The first 7 rows are patterns. Each new row is the sum of 2 different patterns, raised or lowered, with some noise. Before adding, each is slid sideways (what falls off one end comes back at the other), maybe read backwards, and multiplied by a number that may be negative. Names go in the order of the patterns.
Known rows, each followed by the names of its patterns:
+2.95 -0.49 -0.83 -1.12 -0.48 +3.40 -0.05 +0.68 -1.53 +2.96 -1.58 -0.61
 +0.56 -0.24 +0.64 +1.21 +1.36 +1.88 +1.10 +1.12 +0.54 -0.98 -2.17 +1.77
 +0.54 +1.19 +1.04 +0.69 +0.16 +0.69 -1.45 -1.95 +1.46 -0.85 -0.44 -0.63
 -0.68 +0.26 -0.50 +0.42 +1.80 -0.56 +1.94 +1.24 -0.01 -0.17 -0.93 +0.09
(6)
-0.28 -1.78 +0.01 -0.35 -0.43 +1.15 -0.39 -1.07 +0.13 +1.41 -0.46 +1.57
 -2.14 -1.47 +0.75 +0.75 -0.39 -0.03 -0.67 +1.11 -1.75 -0.38 +1.06 -3.32
 -0.11 -1.11 +0.26 +0.65 +0.09 -0.71 +0.99 -1.42 +0.18 +0.63 -0.10 -1.16
 +0.44 -2.58 -0.18 +0.48 -0.39 +0.11 +0.08 -0.75 +0.26 -0.18 +3.18 -0.07
(3)
-0.32 -3.40 +0.75 +1.31 +0.51 +0.20 -0.19 -3.40 -0.28 +1.02 +1.21 +0.14
 -3.40 -3.28 +2.06 +0.63 -0.50 -3.12 -0.67 -0.13 +0.73 -1.13 -0.30 -0.98
 -0.11 -0.22 -1.10 -1.02 +0.04 -0.53 +1.43 -0.99 -1.02 -0.11 -1.76 +3.40
 +1.52 +0.35 -0.01 +0.30 -0.05 +3.09 -2.15 +1.20 +1.30 -0.03 +0.92 +0.00
(4)
-0.28 +0.85 -0.34 -1.06 +1.04 -0.03 -0.69 -0.07 -0.51 -2.00 +0.12 -0.68
 +0.47 +0.25 -1.22 +0.29 -0.26 -0.93 +1.73 +0.70 +1.59 +0.05 -0.36 -0.98
 -0.14 +0.66 -0.65 +1.28 -1.49 +0.31 +1.51 +0.95 -0.35 -0.17 -1.12 -0.92
 +0.10 +0.00 +1.82 +1.41 +3.40 -0.66 -0.74 +0.07 -0.89 +0.08 +2.32 +0.44
(1)
+0.18 -0.52 -1.42 -0.50 +0.16 +0.04 -0.56 +1.37 +1.12 -0.92 -0.44 +3.38
 +2.65 +0.03 -2.21 +0.19 +3.40 -0.34 +1.66 +0.48 +0.64 -0.79 -0.93 -0.85
 -0.15 -1.46 -0.59 +0.83 -1.59 -1.14 +0.09 -2.15 +0.49 +0.16 -0.63 +0.67
 -0.41 +3.40 -0.45 +0.57 -0.74 +0.84 +1.19 +0.56 +1.47 -0.31 +0.88 +0.33
(2)
-0.65 -1.24 -0.59 -3.29 -1.71 -0.37 -0.79 +1.12 +0.02 +0.22 -0.37 +1.54
 -0.28 -0.71 -0.98 +0.79 +3.40 +0.29 +1.65 +0.62 +0.33 +0.50 +1.20 +0.54
 +0.43 -1.29 -0.34 +1.19 -0.14 +0.93 +0.67 -2.62 +0.61 +1.96 +0.69 -1.73
 -0.24 +1.24 +0.63 +0.72 -0.27 -0.48 +2.92 -1.76 +0.29 +0.75 +0.18 -0.23
(0)
+0.46 +1.82 -0.05 +0.64 +0.18 -1.24 +0.19 -1.67 -0.39 +0.98 +0.56 -1.24
 -0.18 -2.69 -0.45 -0.82 +0.86 +3.40 -0.70 -3.40 +1.80 -2.73 -0.52 -0.95
 +0.93 +2.35 +0.08 -0.47 -0.85 +0.22 +1.12 +0.50 +0.53 -0.26 -0.43 -0.15
 -0.24 -0.04 -0.18 +1.15 +0.92 +1.69 +2.00 -1.84 +1.08 +1.76 -0.74 +0.14
(5)

New rows. What belongs after each?
-0.26 -2.00 -1.05 +0.49 -1.13 -1.25 +1.92 +0.40 -0.45 +1.24 +0.24 +1.57
 +0.74 +3.14 +0.50 +0.55 -1.95 +1.75 -0.39 -0.23 +1.80 +0.31 +2.05 +0.78
 -2.21 +0.38 +0.00 +1.05 +1.08 -2.73 -0.07 +0.91 +2.91 -3.16 +1.56 +4.16
 +2.23 +0.61 -2.08 -0.54 +2.10 -1.65 +0.80 -0.19 +0.54 +0.56 +1.66 -2.02
(6) (2)
-3.40 -4.71 +0.26 -1.88 -1.95 -1.13 -2.72 -0.73 -0.87 -0.91 +0.87 -0.93
 -0.38 +0.13 -1.89 +0.02 -2.69 +1.60 -1.34 +1.89 -1.75 -2.02 -3.01 -0.47
 +1.67 -2.71 -4.07 -1.81 -1.78 +0.24 -1.50 -2.50 -2.88 -3.46 -1.61 +1.92
 +0.29 -1.91 +0.67 -1.31 -4.76 -2.63 +2.82 -1.34 -1.92 -2.63 -0.66 -0.69
(4) (2)
-3.48 -4.67 -1.20 -3.06 -2.54 -0.55 -2.72 -3.04 -5.76 -3.36 -1.38 -3.91
 -2.39 -1.98 -2.95 -4.53 -4.76 -2.52 -3.43 -0.88 -3.33 -4.41 -3.50 -3.78
 -3.35 -2.49 -3.46 -3.09 -5.78 -3.33 -3.77 -2.51 -4.48 -4.39 -1.89 -4.81
 -4.23 -2.15 -3.53 -4.69 -4.21 -4.52 -2.21 -2.37 -3.24 -4.06 -2.04 -3.12
(3) (5)
-1.87 +2.56 -0.10 -0.43 -0.48 -0.52 +0.14 -2.08 -2.37 +0.00 -0.82 +1.34
 +0.20 -1.95 -3.01 +0.29 -2.02 -1.28 -0.65 -2.47 -1.52 -0.97 +2.30 +0.01
 -0.13 -2.04 -0.34 -1.01 -1.31 +1.63 -0.99 -4.24 -0.57 -0.61 -0.52 -0.74
 -0.77 -2.30 +0.63 -0.92 -2.30 +1.19 -0.50 -2.01 -0.69 -3.50 +0.91 -0.15
(3) (0)
+0.29 -1.52 +1.88 -1.69 +0.01 +2.68 +2.03 +0.36 -0.10 -0.55 -0.23 -0.92
 +1.17 +0.67 +0.10 -3.49 +0.68 -1.24 +0.96 +0.21 -0.65 +1.42 -0.28 +0.64
 -0.94 +1.62 +1.15 -0.96 +2.99 +2.14 +0.99 +1.27 +0.48 -0.74 -0.79 +0.69
 +0.17 -2.27 -0.96 +0.67 +2.75 +0.37 -2.80 +0.12 -0.77 +1.92 +0.64 -0.10
(2) (5)
+2.23 -0.60 -0.46 +4.76 +0.14 +2.24 +0.88 +4.07 +2.68 -0.98 +0.59 +1.27
 +4.11 +1.05 -0.07 +0.15 +0.82 +0.14 +1.84 +0.49 +2.33 +2.37 +0.70 +1.67
 +0.29 +1.62 +0.60 -0.04 +1.83 +0.00 +2.09 +2.02 +2.50 +2.28 +2.37 +2.53
 +2.38 +3.13 -0.51 -0.61 +1.33 +2.98 +2.15 +3.55 +2.89 +0.52 +2.21 +2.27
(6) (0)
+3.24 +1.98 +2.42 -1.35 +4.17 +0.45 +2.86 +2.51 +1.80 +4.15 +1.61 +2.58
 +3.37 -0.56 +1.64 +3.32 +1.87 +3.62 +3.04 +3.09 +1.32 +2.63 +0.43 +2.10
 -1.61 +2.39 +6.16 +2.26 +0.67 -0.71 +2.76 +3.27 +1.69 +1.10 +2.96 +1.40
 +1.84 +3.25 +3.45 +3.19 +2.26 +0.39 +1.67 +3.48 +1.18 +0.57 +0.94 +1.95
(2) (0)
+0.97 +1.37 +0.43 +3.04 +1.05 +0.66 -0.68 +1.17 +3.52 +3.66 -0.69 -1.53
 +1.10 +1.89 +1.07 +0.87 +0.24 +1.00 +0.89 +1.40 +1.95 +1.32 +0.93 +1.77
 +0.47 +0.86 +1.83 +1.24 +0.41 +0.68 +3.18 -0.79 -0.66 +0.38 +0.57 +0.93
 +1.32 -2.59 +3.51 +0.11 -0.24 +0.90 +0.57 +1.39 +2.04 +3.35 +2.57 +1.32
(4) (0)
-0.91 -0.68 +0.55 +1.16 -0.54 -0.42 -0.91 -0.21 +0.82 +0.48 -0.59 +1.64
 +0.25 -0.69 +1.14 +1.04 -0.38 +2.39 +1.69 +3.01 +2.08 +0.40 +0.69 -0.62
 +0.07 -0.14 +0.39 -0.47 +0.79 +1.49 +1.10 -0.78 -2.33 +0.08 +0.57 +0.40
 -0.53 -0.35 -2.21 +0.99 -2.02 +0.76 +2.48 -0.03 -0.13 -0.61 -1.82 +1.99
(0) (5)
+0.28 -1.52 -0.38 -0.72 +0.11 -1.68 +1.53 +0.99 +0.41 +1.22 -3.63 +1.71
 -0.64 -0.26 -2.95 +1.68 +0.79 +0.98 +1.29 -0.37 -0.75 -2.66 -2.71 -4.03
 +0.00 +0.47 +0.90 +2.77 -1.28 -2.46 -1.19 -0.39 -1.25 +0.39 +0.69 +0.23
 +1.76 -0.22 +0.93 +1.08 +2.79 +0.60 +0.70 +0.14 -0.37 +0.07 +0.40 -0.97
(6) (1)
-2.31 -1.81 -0.66 -0.98 -0.21 -1.72 +0.38 -2.72 -2.95 -2.23 +0.28 +0.87
 -2.56 -2.46 -1.15 -0.38 -1.18 -2.09 -0.56 -1.58 -3.03 -2.39 -2.21 -1.44
 +0.70 -2.38 -0.93 -1.97 -0.97 +0.83 -2.42 -0.90 -3.10 +2.93 -3.05 -1.50
 -2.02 -1.75 -1.11 -3.07 -1.00 -1.72 -2.68 -0.46 -2.07 -3.62 -3.11 -1.55
(6) (2)
+0.45 +0.96 +0.32 -1.81 -0.30 -1.30 -3.08 +0.44 +0.78 +0.36 +1.51 +0.38
 +0.19 +0.83 +0.52 -0.11 -0.38 +0.86 -0.90 +0.30 -0.42 +0.30 +0.93 +2.26
 -0.61 -1.56 -0.51 -1.19 +0.56 -0.37 -0.06 +0.13 -1.68 -0.75 -0.45 +0.19
 -0.47 +0.89 -0.56 -0.96 +2.17 -1.29 -0.06 -0.65 -0.11 -0.51 -0.50 -0.22
(1) (0)
-0.89 +3.94 +3.22 +1.74 +1.32 +2.06 +2.15 +4.81 -0.71 +2.35 +2.16 +1.48
 +1.53 +1.09 +0.41 -2.26 +2.65 +2.36 +2.15 -0.31 +1.60 -2.27 +1.44 +2.46
 +2.32 +2.76 -1.84 -1.15 +4.28 +1.55 +1.29 -0.77 +0.86 +1.82 +2.63 +0.79
 +0.68 +0.12 +0.38 +1.36 -1.56 +0.36 +2.79 +1.01 +1.25 -1.38 +0.71 +1.83
(4) (2)
+0.33 +0.04 -1.07 +0.86 -2.23 +1.43 +0.11 -1.77 -0.38 -0.75 -0.72 +0.25
 +0.32 -0.67 -1.87 -0.27 -1.03 -1.03 +2.24 -1.05 -0.85 -1.96 -0.68 +2.46
 +2.77 -1.11 -0.59 +0.03 +2.30 +0.68 -1.14 -1.71 +1.27 +0.19 -1.64 -1.97
 -0.12 +2.08 +0.33 -2.73 +0.32 -2.65 +0.25 +0.15 +0.26 +1.81 -2.68 -1.48
(4) (2)
+0.00 -0.01 +0.18 +1.58 +0.30 +0.06 +2.29 +0.44 +1.82 +1.45 +0.97 +1.70
 -0.92 +1.07 +3.11 -0.35 +1.32 +1.77 +1.41 -0.64 -0.51 +0.25 -0.99 +1.02
 +1.30 -0.05 +0.98 +0.91 -2.06 -0.30 -0.78 +0.77 +0.56 +1.47 +0.85 +0.25
 +0.00 -1.32 +0.36 -0.33 +0.97 +0.08 +1.06 -0.20 -0.14 +1.44 +0.59 +0.38
(1) (5)
+1.25 -0.52 +1.00 +3.32 +1.64 +4.02 +1.18 +0.63 +2.42 +0.50 +0.10 -1.53
 +2.06 +3.38 +0.43 +2.45 +2.53 -3.08 +1.28 +1.23 +1.23 +2.67 +2.91 +0.28
 +2.58 +1.45 +2.06 +2.80 +3.78 +0.76 +2.84 -0.59 +1.45 +3.36 +1.14 +2.15
 +2.85 -0.54 +1.37 +0.10 +4.29 +2.05 +2.65 +0.59 +1.18 +2.21 +0.29 +4.20
(3) (1)
-0.06 -0.11 -0.57 +3.54 -0.43 -0.49 -1.03 -2.16 +1.76 -0.09 -0.31 +0.31
 +0.06 +0.05 -0.32 -0.12 -1.01 -1.90 -1.89 +1.02 -1.10 +2.25 +0.88 -1.88
 -0.93 +3.85 +1.92 -0.56 -2.32 -1.58 +2.76 -0.57 +3.90 +0.03 +0.62 -1.59
 -1.03 -0.97 -0.71 -1.24 -1.02 -1.70 -1.33 -2.26 -0.35 -1.72 +0.29 -1.24
(3) (2)
-2.56 +0.50 +1.08 +1.50 +0.85 -3.66 +0.35 +0.98 -0.43 +0.58 +0.45 -1.44
 -0.44 +0.06 +0.39 -1.14 +0.76 -0.66 -1.94 +2.40 -0.04 -0.86 -0.48 -1.81
 +0.39 +1.44 -0.96 +1.74 -1.45 -3.14 +1.87 -2.40 -0.67 -1.61 -0.46 +1.09
 -0.34 -1.31 -1.12 -0.99 +0.99 -0.06 -0.42 -2.56 -0.92 +0.00 +0.88 -2.58
(4) (5)
-3.55 -1.88 -1.73 -0.37 -0.97 -1.26 -2.99 +0.26 -1.60 -1.18 -3.34 -1.13
 +1.13 +1.60 -3.86 -4.39 +0.66 +1.17 -0.89 +0.29 -2.80 -0.21 +0.23 -0.29
 +0.56 -0.03 -4.05 -1.18 -0.85 +0.66 -0.24 +1.34 +0.70 -3.31 +2.05 -0.64
 +1.19 -0.02 -0.90 +0.40 +0.89 -1.21 -2.92 -2.16 +0.61 +1.37 -1.68 -0.87
(4) (5)
+0.83 -0.09 +2.20 -2.27 +0.24 -0.59 -0.49 -1.41 -1.81 -3.73 +1.92 +1.66
 +3.62 +0.11 -1.28 +0.13 -0.25 +1.16 +1.71 +0.19 +1.99 +3.33 -0.39 +2.52
 +0.22 +1.31 +1.95 +3.42 +1.52 -0.38 -2.99 +4.34 +2.27 -0.55 -0.58 -0.22
 +1.78 +3.85 -1.87 +0.95 +0.87 +0.31 +0.35 +1.04 +1.08 +0.06 +1.07 -2.04
(6) (4)
+0.36 +3.21 +0.72 +0.29 +0.05 -1.41 +0.24 +2.05 +0.19 +1.25 -0.16 +0.33
 -0.81 +2.69 +0.37 +2.53 -1.32 +1.12 +2.24 +0.25 +1.92 +0.41 +0.86 -1.69
 -1.30 -0.70 +3.03 -0.49 +0.92 -0.29 +0.24 -0.26 +0.51 -0.35 +0.29 +1.07
 +1.30 +1.40 +0.78 +1.08 -2.56 +1.06 +1.87 +1.13 +0.93 -0.06 +0.61 +0.88
(3) (1)
+1.28 +2.72 +1.09 +4.05 +1.11 -0.77 -0.23 +0.12 +1.89 -0.08 +1.44 +1.01
 +2.51 +0.96 -0.89 -0.41 -1.43 -0.57 -0.55 +0.29 +1.37 +0.70 +1.62 +0.85
 -1.84 +3.23 -1.00 -0.02 +1.78 +1.42 +0.85 +0.25 -2.80 +0.82 +1.86 +1.61
 +0.24 +0.79 -0.73 +1.65 -0.15 -0.12 -1.29 +1.49 +2.38 +1.68 +0.59 +0.35
(0) (5)
+1.29 +0.21 +0.16 -0.36 -2.27 +0.80 +2.87 -0.09 -0.54 +0.50 +0.27 -1.01
 -1.74 +0.78 -0.57 +1.46 +2.64 +0.30 +0.40 -1.10 -0.93 +0.04 +1.12 -1.86
 +0.86 -2.85 +0.00 +2.25 +1.49 +0.91 -1.98 +0.38 -0.97 +1.23 -0.28 +1.10
 +1.80 +1.87 +3.10 +1.60 +1.63 +2.68 +1.32 +0.50 +0.45 +0.36 +1.34 -1.09
(1) (0)
-1.89 -1.67 -0.52 -1.89 -2.23 -2.03 -1.95 -0.33 -0.29 -1.46 -2.48 -1.39
 -2.40 -1.23 -0.86 +0.08 -1.16 +1.03 -4.08 -1.08 -1.57 -3.13 -0.53 -0.33
 -1.05 -1.83 -0.27 -1.12 -3.12 -2.13 -0.20 -2.16 -0.34 -1.62 -3.39 -1.57
 -0.95 -1.23 -1.43 -2.24 -2.40 -1.73 -2.09 +2.08 -0.96 -0.12 -1.78 -1.50
(3) (1)
+3.60 -0.95 +1.38 +4.22 +4.15 +3.39 +3.05 +1.90 +2.38 +3.69 +3.39 +3.96
 +3.42 +3.89 +5.36 +3.91 +4.05 +2.82 +3.92 +2.52 +4.60 +4.65 +3.30 -1.29
 +3.35 +5.87 +5.37 +2.32 -0.60 +3.96 +4.35 +3.08 +2.59 +3.74 +3.33 +3.73
 +6.04 +5.05 +3.99 +1.96 +4.83 +3.53 +2.39 +7.01 +0.72 +3.16 +3.88 +2.76
(4) (2)
-3.11 -3.89 -2.27 -1.80 -2.90 -2.44 -2.13 -4.49 +0.97 -1.42 -1.79 -1.71
 -1.84 -2.90 +0.13 -6.02 -0.51 -1.41 -3.35 -0.75 -2.60 -2.50 -4.97 -1.05
 -0.75 -2.74 -3.56 -1.19 -5.07 -1.40 -1.22 -2.02 -2.34 -3.93 -4.93 -0.81
 -1.65 -3.77 -4.70 -2.74 -0.11 -1.69 -2.83 -2.97 -2.84 -2.22 -2.58 -2.70
(3) (4)
+3.58 +2.60 +3.98 +4.20 +3.17 +6.00 +1.93 +2.63 +5.04 +1.61 +2.90 -0.55
 +3.18 +2.92 +4.18 +2.74 +2.22 +3.05 +2.11 +3.30 +2.23 +2.52 +3.03 +4.30
 +5.16 +3.76 +1.98 +2.90 +4.54 +2.33 +3.84 +3.27 +5.77 +0.36 -1.13 +2.85
 +6.11 +3.49 +1.52 +3.80 +2.45 +2.58 +2.24 +4.37 +5.26 +4.11 +4.20 +4.69
(2) (5)
-1.29 -3.38 -4.40 -3.14 -2.26 -1.11 -2.15 -2.12 -0.60 -4.31 +0.17 -1.62
 -1.86 -2.86 -1.99 -3.16 +1.02 -3.72 -3.37 -2.23 -3.34 -1.21 -2.84 -1.61
 -2.41 -3.93 -3.80 -1.24 -3.24 -1.55 -2.95 -2.34 -2.53 -1.97 -4.71 -2.75
 -1.69 -1.84 -4.81 -4.78 +0.00 -1.45 -1.22 -2.84 -4.65 -2.21 -2.35 -1.50
(3) (4)
-0.85 -1.31 +1.51 -0.44 -0.65 +3.83 -0.19 -0.43 -0.38 -1.40 -0.95 +3.17
 +0.26 +2.18 -0.45 -0.61 -1.19 -0.64 -0.79 +1.04 +0.56 +0.58 +0.14 -1.72
 +0.61 -0.39 +0.15 -0.33 -3.25 -0.58 -0.11 +2.25 +0.19 +1.50 -0.94 -1.39
 +0.27 -0.86 -0.10 -0.82 -0.59 -1.10 -0.76 +0.12 -0.84 -1.46 -0.12 +0.61
(3) (1)
-0.94 +1.39 +1.57 +1.79 -1.25 +2.17 +0.58 +0.26 +2.06 +0.20 +1.75 +0.81
 -0.68 +1.35 +0.42 -0.08 +3.71 +1.24 +2.08 +0.81 -1.33 +1.84 +5.03 -2.33
 +2.42 +1.63 +2.37 +0.78 +0.12 +1.72 +2.02 +1.99 +0.50 +0.26 -0.09 -0.88
 +3.23 +0.04 +1.43 +0.94 +3.34 +0.58 -0.91 -0.67 -1.07 +1.19 +2.47 -0.78
(6) (5)
-0.38 -0.10 +2.46 +0.98 -1.12 -1.00 +2.99 -0.76 +0.10 +1.33 -0.31 +2.43
 +2.19 +0.49 -0.27 +1.04 +1.13 -1.06 +1.75 +0.77 +1.20 -1.11 -0.05 +1.43
 +1.21 +0.79 -0.88 +0.83 +0.93 +1.10 +0.79 +1.49 +0.33 +1.75 +3.46 +3.01
 +2.48 +0.57 +0.53 -1.50 +1.59 -2.15 +1.53 +1.06 +1.79 +0.34 -0.22 -1.92
(0) (5)
-2.27 -1.28 -3.13 -6.05 -3.00 -1.37 -1.22 +0.70 -1.72 -2.20 -2.21 -4.12
 -1.15 +0.34 +2.27 -1.32 -4.93 +1.91 -0.89 -2.24 -2.07 -1.61 -1.09 -0.11
 -4.26 -1.99 -2.72 -2.25 -0.99 -1.29 -1.62 -1.92 -2.34 -3.04 -1.73 -3.47
 +0.56 -3.48 -0.84 -2.77 -2.65 -4.58 -4.51 -1.33 -1.14 -6.61 -4.55 -2.47
(4) (2)
+2.47 +0.23 +0.56 +2.22 -0.90 +1.40 -0.01 -0.71 +1.67 +1.95 -0.68 +0.81
 -1.36 +0.49 -0.90 +0.84 +2.06 +0.02 -5.29 +1.75 -0.43 -0.15 -2.62 -1.42
 +2.85 +1.14 -0.95 -1.55 +0.91 +1.25 +0.80 +1.21 +1.23 +0.28 +0.06 -0.09
 -0.38 +0.51 +0.33 +0.76 +0.90 +1.48 -0.80 +0.88 +2.27 -2.95 +0.71 +0.29
(2) (5)
+2.06 -0.29 +0.58 +3.80 +0.77 +1.79 +1.51 +2.20 +2.60 +1.64 +2.35 +1.40
 -1.52 -0.16 +1.63 +1.44 +2.38 +2.09 +0.61 +1.86 +1.13 +0.01 +0.18 +2.41
 -0.35 +0.79 -1.77 +1.27 +0.98 -0.56 +2.26 +2.04 +0.65 +2.32 +2.60 +1.68
 -0.07 -1.19 +2.27 +3.05 +1.84 +0.62 -0.52 +0.49 +4.53 +0.72 +1.35 -0.13
(6) (3)
+3.03 +1.77 +3.67 +2.55 +2.82 +3.94 +2.74 +1.42 +3.11 +2.97 +0.72 +1.76
 +2.68 +0.92 -0.16 +1.16 +2.29 +4.48 +2.71 -2.72 +1.53 -0.25 +2.01 +1.90
 +3.64 +3.94 +3.04 +2.68 +2.70 +1.64 +1.50 +4.68 +2.15 +2.88 +3.46 +2.10
 +3.01 +3.19 +1.83 +1.43 -0.62 +1.40 +2.70 +3.11 +1.56 +2.41 +1.88 +0.89
(1) (2)
+0.38 -1.14 -2.34 +1.22 +0.10 -0.14 +3.44 -3.91 -3.02 -0.89 -1.30 -1.55
 +2.78 -2.27 +3.24 -1.72 -1.81 -1.51 -2.54 -0.72 -0.68 +3.58 +0.16 -1.53
 -2.56 +0.46 -1.13 +3.28 -0.55 -2.59 -2.16 -0.76 +4.19 +3.15 -0.84 -2.11
 -0.46 +2.62 -1.15 -0.25 -0.83 -0.22 -0.29 -1.61 -1.05 -0.45 -0.22 +0.43
(4) (1)
+1.74 -0.20 +2.44 +0.11 +1.20 +1.92 +1.58 -0.18 +1.41 +1.68 +1.66 +3.27
 +0.39 +0.14 +1.63 +0.11 +1.29 +2.56 +0.71 +1.38 -2.67 +0.82 +0.87 +0.90
 +1.06 +1.94 +0.32 +0.48 +1.99 +2.41 +1.23 +3.89 +1.10 -0.07 +1.05 +1.34
 -0.09 +4.51 +2.33 +2.36 +0.91 +1.85 +0.29 +2.10 +0.25 +1.01 +3.05 +1.76
(3) (1)
-0.32 -2.95 -2.75 -0.09 -0.61 -4.88 -3.55 -1.79 +1.70 -1.05 -4.64 -3.19
 -2.81 -0.79 +0.35 -2.86 -2.84 +0.02 +0.31 +1.33 -0.63 -4.47 +0.39 +0.42
 -0.53 +2.25 -0.66 -3.87 -0.58 -1.58 +0.28 -3.99 +0.74 -0.41 -1.95 +0.86
 -1.91 -1.21 -2.22 -0.29 -0.45 +1.65 -2.46 -0.43 -0.35 -1.26 +0.18 -1.34
(4) (2)
+0.10 +2.31 -1.52 +0.95 +0.12 -0.58 -0.40 -1.29 +0.81 -3.18 -0.57 +1.32
 +0.22 -0.15 -1.26 -2.46 -0.63 +0.60 +1.71 -0.16 -1.40 -2.18 +0.93 +0.15
 +0.28 -2.16 +1.16 +0.12 +0.94 -1.30 -2.41 -0.28 +1.96 -1.32 +0.87 -0.43
 +0.54 -0.96 -0.56 -0.87 -0.50 +0.42 -1.46 +1.73 +0.85 -0.13 +0.12 +0.44
(4) (5)
-0.90 -0.26 -2.97 +1.98 -4.08 -1.58 +0.58 -0.44 +0.22 -0.44 +1.00 +1.15
 +0.36 -0.17 +0.47 -1.16 -1.63 +3.05 +0.25 +1.36 +0.76 +0.28 -0.52 -0.49
 -2.09 -1.26 -1.09 -1.08 -0.80 -1.66 -1.62 -1.09 -0.93 +0.91 +0.77 -2.29
 +0.86 +2.28 -1.00 -1.32 -1.34 -1.20 +2.40 -0.21 -1.59 -2.05 -1.75 +2.31
(6) (0)
-1.73 -1.03 -0.12 -2.00 +0.08 -6.61 -2.04 -1.83 -0.18 -1.72 -1.53 -1.29
 -2.21 -0.85 -2.76 -1.60 -2.30 -2.39 +1.94 -2.31 -1.37 -1.73 +1.35 -3.37
 -3.51 -1.37 -1.63 -2.88 -4.27 -2.30 +0.39 -1.94 -4.22 +0.02 -3.78 -0.90
 -1.95 -1.24 -0.62 -1.42 -2.08 -0.50 -1.77 -1.41 -1.56 -1.68 -1.33 +0.58
(6) (2)
